The rows come from 4 hidden closed curves, with some noise, and rows from the same curve form a group. Each curve winds through 8 dimensions. The rows are also pushed far along 5 directions, which tell nothing about the answers.
Known rows, each followed by its group:
[  7 -25  23  -4  -6 -11  22  -4 -30   4  -4 -44  49 -20   3   4  -1 -15
   2 -28   0  19  22  27  12]  W
[-14  11 -16 -14  20  -5 -10  25   0  21  25  21  -8  -6  16 -40  -2  32
  -4  20  30  15   1 -17  17]  V
[ -8   4   3   5   3   2  -8  17   1  11   6  -3  -8   2   5   1  -4  17
   2 -11  -6  -9 -12  -5 -17]  H
[-14 -12 -40  -1  -1 -24   9  23  -3 -32 -10  13   2  20  -3 -15  12   2
 -13  12  35  28  17 -33  27]  V
[-40   8   2  32 -24 -23   9  18  11 -27  23 -11  -4  18   0   8   5 -10
  14 -15 -20  19  17 -28  -1]  H
[ 31 -20  33  53 -26 -11  23  -5  -9  -7  -4 -48  49  -8  13  29 -46   3
  19 -41  -1 -20  16  42 -10]  W
[ -2   1  27  29  -8  -8  16   1  -2 -10 -10 -48  29   2  17  11 -15   0
  19 -24 -20 -13  21  25  -9]  G
[-14   5   5 -24  10  -4  -1   7 -13  14  11   1  22 -12  14 -20   4  -2
   5   0   9  17   3   2  20]  V
[ 39  -9   0 -36  12  32   0  21 -36  27 -10  35  13 -16 -19 -20  -7 -11
 -36  54   6 -23 -35   3   3]  V
[ -2 -10  23 -36  -3  16  -9 -34  -8  26 -17 -33  32 -25   1  17  50 -46
  14 -18 -39   6  15  28   7]  W
[ 23 -26   4   8   4 -31  22  11 -18 -38  -1 -20  29  18  -1  11 -31  11
  -6  -4  27  19   1   4  10]  H
[  9   3   0  15  -3  -4  10  15  -9   1   2 -17  17  -9  -1 -15 -15   7
   9 -10   0  -6   9  14   5]  G
[ -9  27  21  44 -25  24  -5 -20  30  24   2  10 -20 -10   8  14 -13 -13
  23  -1 -44 -52   8  16 -17]  V
[-28 -11 -21   2 -44 -22 -12 -15  26 -29   7  19 -31  20 -32  43  24 -22
   3  21 -25  13 -15 -34  23]  W
[ 48 -21 -20 -10 -14  16   4  15 -30  16 -10  37  16 -25 -26 -16 -11  -9
 -33  48  16 -18 -17   3  21]  V
[ 13 -23 -21  45 -24 -18  18  -1  11 -38   6  14  -8  24  -3  30 -43  15
  -5   8  29  -2  -4 -16  18]  W
[  4 -10  15   0   2   6  -4  -9  -1  24  -7 -30  21  -5   8  13  25 -16
  12 -26 -22   4  17  15 -11]  H
[ 22 -31 -18  18 -37 -11  13 -18  -9  -7  -2 -16  25  -9 -17  24  -8 -10
   1  -5   9  17   6  10  38]  V
[-32   2 -17 -10  12 -25  -1  15   3 -20   4 -25  10  20  14 -20  36   0
   6   6   7  47  32 -26  23]  G
[ 10 -13 -13 -12 -16  -1   0 -18  -7 -15 -25   4  27  -5   1  12  21 -31
  -2  -9   9   8  13   4  14]  G
[-48  39  24  18  18  13 -19  18  34  24  35   3 -47   6  19  -7   6  21
  25 -22 -35 -24  -2 -16 -46]  H
[ 16 -27 -10   5   0 -11   2  16  -9  -3   0 -12  15  13  -7   7   5   3
 -12  -1  22  21   5 -10   0]  H
[ 11 -24  -5   4 -12  -3   6 -13  -7   3  -4 -40  22 -13  -9   9  26 -13
   7  -9 -13  19  25  11  19]  V
[  0 -11 -32 -14 -11 -13  -5   1  -7   1 -11   9  20  -6   3 -25  36 -14
 -12  20  30  38  34 -15  35]  V
[-28  -9   1 -32  17 -25  10  16 -18 -35  22 -19  10   0  -5 -20  20  -4
  -4  -7  20  48  14 -18  13]  W
[ 13 -11 -25  31 -23   9   7  12  -2  -8  -7  33  -8  11  -2  12 -25   4
 -22  16  25 -14 -13 -22   2]  V
[-73  30  -2  -9   3  -3 -20  -2  26  -1  23  -9 -24  -9  27 -10  46   1
  34 -39 -23  17  23 -25  -4]  G
[ 25 -35 -24 -13 -23  -9   5 -23 -11 -15 -16 -14  11 -10 -32  16  18 -16
 -13   1  19  26   3   7  29]  V
[-39  33   6  15   5   2 -10   9  28 -16  17  16 -28   9  20  -7   0   6
  20 -18  -5 -15   6 -16 -24]  G
[ 51 -26  11  27   4   7  29  23 -24  -8 -11  -5  30   7 -11  12 -48  -2
 -13   3  10 -32 -12  21 -11]  H
[-18  16 -11 -33   2  14 -28  16   1  45  23  40 -19 -14 -11 -31  33  -8
  -7  28  -6  11 -11 -23   6]  G
[-37   7  27  27  -3 -20   2  -5  26 -16  13 -52   8  15  23  19  11  -2
  40 -33 -27   8  33   8  -5]  W
[  6   3  21 -14  48  -7  20   0  -9  -1  -7 -21  29   6  28 -19 -14   6
  11  -5   6   1  19  26  10]  H
[  1 -13 -18  -6  -8  10   0  18  -6  17   0  41  -9   2 -14   0  -6  -9
 -23  14  23  -5 -18 -20   3]  H
[ 14 -41  -8   8 -28 -16  19 -11  -3 -27 -16 -12  10  18 -30  49  -8 -23
  -6  11  -8   0 -12   1  27]  W
[-20 -19 -28 -39   7 -20   0  30 -27 -12  10  -2  20   2  -7 -28  42 -10
 -18  20  23  57  12 -37  34]  V
[ 34 -25 -15 -18   3   0   3   7 -27   8 -30  -1  42   3   4  -6   7  -9
 -23  32  24  11   3   5  27]  G
[-51   3  -5  15  -8 -36   0  23  22 -29  29 -24 -15  12  -3  -7  23   6
  24 -17 -10  25  30 -25   6]  V
[ 23 -26 -31  -7 -24   8   2  -4 -16   3 -26  10  11  -9 -20  15   7 -12
 -17  22  -3  -7 -16  -3  30]  G
[  2  -2  10  31   9 -15  24  -8   4 -36 -10 -48  28   8  22   7 -10   0
  27 -40  -3   2  37  21   1]  G
[ 28  -6  31  11  -7   5   4   1 -20  26  -2 -16  41 -21  16   1 -26   2
   2 -10  -1 -16   3  32 -10]  W
[ 26   1  26  17   6   1   7 -14  -4  21 -21 -19  44   2  34   9 -18  -4
  14  -6 -13 -16  17  33   2]  H
[  6 -18   2   2 -16 -12  -2   8  -7 -15  18  23  -4  13 -12  26 -21   4
 -15  16   7   7 -31 -22  -1]  W
[-36  25  17  24 -14  -2 -16  -2  28  13  35   7 -38  -6  11   8  -7  24
  22 -16 -32 -13  -8 -13 -21]  W
[  6 -28 -30  39 -30 -16  21   2  -3 -35 -14  -9  18  20   1  24 -11  -6
  -7 -14  26  18  17 -18  20]  V
[-40  -8   8   9 -18 -31   4   8   0 -21  32 -32  18  -2  13   1  18  -2
  17 -20   0  45  32 -19  18]  G
[-24 -10  11  -1 -11 -15   5 -19   2 -14  13 -41   6 -15   0   9  30  -9
  15 -20 -25  29  29   0  12]  G
[-10  -7 -28  34 -41   3   9   2   6 -12  17  23 -21  -3 -18  22 -15  -1
   0  -1 -10  -4 -15 -26  20]  W
[-36   1   5 -29 -19   5  -3 -20  -4  -2  -6 -16   1 -27 -11  13  44 -34
  13  -8 -57   0   2  -1  18]  G
[-27   7  13  25  12   1  17   4   9 -25  29 -16  -6  13  22  17 -19   7
  23 -31 -17  -1   2 -11  -6]  W
[ -6  21  11 -23  24  24  -6  -9  11  24   1  29 -34 -23   1 -27  -4   8
  -6  21   1 -34  -6  15 -10]  W
[-34  27  27 -22   6  13 -16 -22  19  15   8 -10 -23 -15   0   0  28 -16
  21 -16 -37  -9   2  13 -18]  V
[-13   4  10 -17   0  -2  -9  -1 -11  17 -12 -22  31 -13  18  -7  31 -13
   9 -28  -8  15  19   9  -6]  H
[-19  14 -20 -13  16   8 -19  31   8  26  32  65 -51   8  -4 -29  -6  30
 -27  45  28   1 -28 -45  -6]  H
[-25  37  21  36  23   1  -7  30  23   2  36 -14 -12   7  41 -25 -27  43
  32 -13  -5 -19  11  -2 -24]  W
[  6   5  -2  41 -26   6   7  -7  26  -1  -2  38 -31  19 -13  39 -45  -2
   6  15 -30 -51 -34  -1   1]  H
[-17   1 -46  -3 -23  -9  -5  11   9 -31  12  38 -40   2 -37  -7  13   0
 -10  17  11  12 -14 -38  18]  G
[ -6  11  15  -7  33  16   2  24 -12  29   3   6  11  -7  30 -25 -15  14
  -1 -14  18 -15   1   8 -19]  H
[-35  18  -1  -4  23 -19   7   6   4 -18  -4 -29  21   1  36 -27  15   4
  27 -47  17  23  42   6   5]  H
[ 38 -38  -4 -10   1 -15  10  13 -24 -12  -6  -4  44  20 -11  11  -1 -19
 -19  17  33  29   2  -3  16]  G

New rows. What belongs after each?
[ 11 -17  -9   0 -23 -11   9   5 -18  -1 -17   6  43  -1   3   0   6 -29
  -8  14  12  13  18   0  30]  V
[  8 -12 -29   4 -45   5  -2 -15   5  -7 -26  29 -16  -6 -38  36  -1 -23
  -3  -7 -19 -28 -30   1  11]  H
[ -6 -28 -16  37 -27 -28  17   9  11 -65  25 -12 -19  20 -24  32 -27  14
   1 -19  33  16  -5 -23   2]  W
[  9  -4 -11  -3 -10   3  -2  21  -7 -11  20  38 -29  -9 -28 -10 -27  19
 -23  27  24 -15 -33 -16  -5]  W
[ 21  -7 -24   2 -10   2   0  10  -9  15 -13  27  12   4  -5  -9  -2  -5
 -17  37   5   1  -3 -11  26]  H
[-42 -12  -7  13   8 -47  14  14  10 -25  22 -48  -4  13   9 -12  10  30
  12 -20  21  52  40 -16  20]  W
[-54   3   1  22  -1 -44   6  17  26 -36  22 -47  -5  15   9  -4  25   5
  36 -35 -12  30  48 -14   6]  V
[ -4  14  -9  44 -43  13  -7  25  17   0  19  65 -31   5 -13  22 -51   5
  -1   3   3 -53 -45 -21 -20]  G
[ -9 -15  20  18 -11 -11  12 -20   8  14 -11 -53  17  -9   6  22   4  -7
  22 -29 -25  -4  29  31   9]  W
[-21  29  13 -36  24  20 -13  11  -1  40  25  28 -11 -20   0 -35  27 -16
   7  23 -35  -6  -5  -5   3]  G
[ 43 -21  -4  -2  13  16   1  10 -22  25  -5  12  24 -16  11  -6 -25  20
 -15  13  29 -16 -14  14   5]  G
[ 40 -41  -8 -19 -20   9   4  -5 -27  -1 -18   4  32  -4 -28  29   4 -31
 -22  21   6   1 -24   5  21]  W
[ 14  -7 -24 -33 -29  15 -10 -23 -12   5 -36  22   9 -23 -29   9  37 -44
 -10   2 -13  -8 -10   7  15]  G
[ -8 -11 -19 -38   8 -14  -6  -5  -5 -11 -13  -6   1  -1 -15  -2  32  -9
  -1  -9   8  23   0  -4  15]  H
[-19  11  20  18  34 -11  25  22   1 -24  23 -10  -3   9  24 -16 -40  24
  14 -29  19  -6  12   4 -14]  H
[-26  -6 -11  18 -51 -26  -1   3   2 -17  19  -1   0  -5 -17  12  11 -11
   4  -8  -6  27   8 -22  18]  W
[-49  25 -34 -14 -19 -16 -22   9  18 -13   3  15 -20   2 -10 -27  64 -22
  11  -2  -9  32  27 -36  12]  H
[ 14  19   2 -14   5  33  -8  -6  -1  30  -5  59 -14 -12   2  -5 -18  -9
 -11  45 -24 -46 -34   2   6]  W
[-20   1   1  37 -19  -6  -3  15  18   7  32  -3 -14   9   0  19 -12   9
  18 -20 -13  -1  -3 -15  -7]  G
[ 19   3  -8  28   7   2   7  20  -4   6  -8  -1  16   7  17 -13 -23  18
   1   3  11 -14   8   5   0]  H
[ 17 -18 -18 -36   1  11  -2  12 -25  -3   1  29  10  -3 -20  -3  11 -18
 -25  38  13  10 -27 -18  21]  W
[  8 -12 -18 -31  11 -13   3  23 -24 -14  14  12   1 -14 -17 -36   0  18
 -24  23  41  27  -5 -13  15]  W
[-42  -6  -4  20 -44 -21  10  11   4 -18  28   1 -18  -2 -25  18  -2 -10
   2 -12 -13  17  -3 -27  10]  W
[ 17 -24  -5  27 -31   7   3  -5  -2  -3 -10   3  14  -3   4  42 -23  -2
   3 -23   4 -25 -17   6  -2]  G
[  6 -23   1  26 -25 -18   9   6   2 -31   2 -23  25  22  -4  33 -10 -12
  10  -4   1   9   3  -5  14]  W
[ 13  -2   7  -3  29   6  11   3 -15   7 -14 -25  38  -9  39 -20  -6  12
   7   0   8  -5  24  21  14]  G
[ 29 -31 -22   3 -31 -15   3  -3 -16 -12  -6   6  14  -4 -26  12   6  -8
 -21  10  19  25   0 -11  15]  H
[-31  19  -8   2   4  18  -3   5  15  -2  30  50 -48   2  -1  -1 -12   6
  -4  16  -9 -16 -27 -33  -4]  W
[  2  -4  -6  38 -37 -12  -2  26   8 -13  18  27 -14  16 -17  12 -33  10
 -10  11  21  -9 -17 -21 -11]  G
[ 25  -6 -11 -12  34  -7   8  27 -16   2  -2   0  14   0   8 -38 -21  33
 -13  36  35   1   2   6  20]  W
[  4  -4  19 -40  18  13   5 -16 -10  10 -16   5   6 -18  -7 -11  13 -27
 -10  16   0 -14   4  24   4]  W
[ 13  17  12  -2  16  11  -6   9  -2  23  10  15   3 -14   9 -32  -9   8
  -1  12  10 -12   6  12 -12]  G
[-24  24  12 -21 -13  24 -18 -21   1  29  14  13  -4 -30   5 -16  39 -30
   2   5 -23  11  12  -4  -1]  V
[ 10  -3  21   5  17   5   6 -21   4   3  -3 -43   9 -13  10   5  -4  10
  19 -33  -5  -7  16  35 -11]  V
[-48  28   6  19   7   1 -19  19  37  10  39  12 -51  13   5  -8  19  12
  16  -9 -19  -1   7 -33 -32]  H
[ 17  11  30  18  25  20   6  -8  12  17   1 -17 -11  -5  14   5 -42  29
  16 -15  -8 -47 -14  39 -25]  V
[-10 -10   2 -20   1  -4   1   1  -5   2 -15 -17  10  -5 -11   6  31 -23
   5  -7 -26  -2   8   6   5]  V
[-23 -16 -33  28 -36 -31  10   4  17 -36   9  -7 -21  16 -26  21   0   5
   7   6  -7  15   3 -25  33]  W
[ 19 -21  -3  27   3 -13  19  50 -19 -19  13   8  18  11   3  -4 -49  26
 -13   8  32 -14 -11 -10  -3]  V
[-40  25 -14 -23 -10  12 -27  -6  17   9  17  37 -31 -21  -1 -12  39 -14
  11 -14 -11   2  -2 -22  -4]  G
[-20  -7   8  35 -16 -15  30  -6   5 -32   7 -16   3   6   0  28 -26 -11
  19 -43 -10  -7  10   5   3]  H
[ -5  20 -10 -28   4  16 -20   2   2   8  -7  45 -12 -10   2 -21  19 -14
 -10  20  10 -11  -8 -12  -4]  G
[-28  31  15  -9  16   8 -20  20  17   9  23  18 -22   7  14 -19   5   8
  11  23 -10 -14  -9 -15 -13]  W
[-17   8  -6  22  15   2   3  16  15 -27  17   0 -37  18   5  -4 -19  32
  -3  -9  23  -2  -6 -22 -27]  V
[-15   9   1  -6  14  -6   8   0  -3  -5 -15 -17  26  -6  27 -15   6  -4
  17 -39  13   4  26  16   4]  H
[  1  16   8 -29  -1  30 -10 -46   1  39 -23  21  10 -32  14  -1  31 -39
   9  10 -45 -19   8  23  19]  W
[ 12   7   2 -12 -25  39 -12 -28 -10  41  -3  31  -5 -45 -10   2  11 -24
  -8   3 -23 -26 -15  13  -2]  V
[-34   5  -3   5   3 -15  -3   2  24  -8  22   6 -46   9  -7   7  -5  24
   7   7 -14  -1  -8 -19   1]  W
[ -6 -28 -11  40 -43 -45  19   6  -1 -50  10 -44  28   8 -10  18  -6  -1
  13 -29  22  38  33  -4  22]  W
[ 36 -41  -4  33 -29 -16  30 -15 -16 -24 -12  -9  27   2 -10  43 -48   2
  -8 -20  19  -3  -7  16  17]  H
[ -5  -7  -9  36  -4 -10  21  11   2 -28  17 -14  -6  12   3  14 -41  25
  11 -22  14  -1  -8  -5   7]  V
[-20  12   1 -17  40   1   2  17   3  10  15   4 -16 -10  18 -53  -1  26
  -8  14  45   8  25  -1   0]  W
[-72  44   1  -2  -8  -3 -18   5  26   1  28  11 -20 -10  20 -20  38 -13
  36 -36 -24   9  23 -22  -5]  G
[-33  -7 -25  11 -12 -28  12  19  -1 -37  27 -23   2  -2  -8 -18  28   0
  10 -10   5  47  35 -30  28]  V
[-45  30  25  -5  47  -5  -1  31  17  -3  19 -20 -21   9  24 -29   6  24
  25 -19 -18 -15  14  -2 -30]  V
[ 15  -4  12 -15  49  -5   0   4   5  -3   4 -13   4   7  12 -24   6  11
   2  -8  33  10  24  14 -18]  H
[  7   8  11  29 -13   5  -6  19   1   9  -1   7   1   4  12  11 -33  20
   3 -15  -1 -33 -20   3 -29]  H
[ 37  -8  -6  33 -14  18   2   5  -5   1   8  29   5   0   8  18 -48  16
  -8  12  15 -28 -28  -3  -3]  W
[ -5  19   1 -35  14  14 -14  23 -15  29  12  39 -14 -24  -2 -48   5  11
 -24  62  -1 -10 -15 -13   8]  G
[-27  -5  27  19 -22  -3   5 -40  26   0  -8 -29   6   3   6  53  16 -41
  36 -63 -39 -10  21  23 -12]  H
[ 22  -3  25   7  14   8  17  -1 -17  20  -8  -9  31  -6  21   2 -35   5
   2   0 -14 -21  -4  26   2]  H
[-13   5   4 -31  26  -1  -2   2 -12   5 -18 -13  31   3  27 -25  33 -17
  -3   0  15  27  30   0   7]  V
[-81  44   6 -13  -1   0 -13  -1  31  12  23   1 -35  -7   8 -22  48 -19
  31  -1 -53   5  23 -19  10]  W
[-39  29  10 -40  23  17 -22  -7   5  47   7  18 -16 -21  23 -26  30   1
   6  -3 -22   0  -2  -2  -4]  H
[ -3   7 -12  -2 -18  -8 -10  17   3  -3  12  28 -16 -10 -16 -23  -3   9
 -12  28  24  -1  -4 -13   4]  W
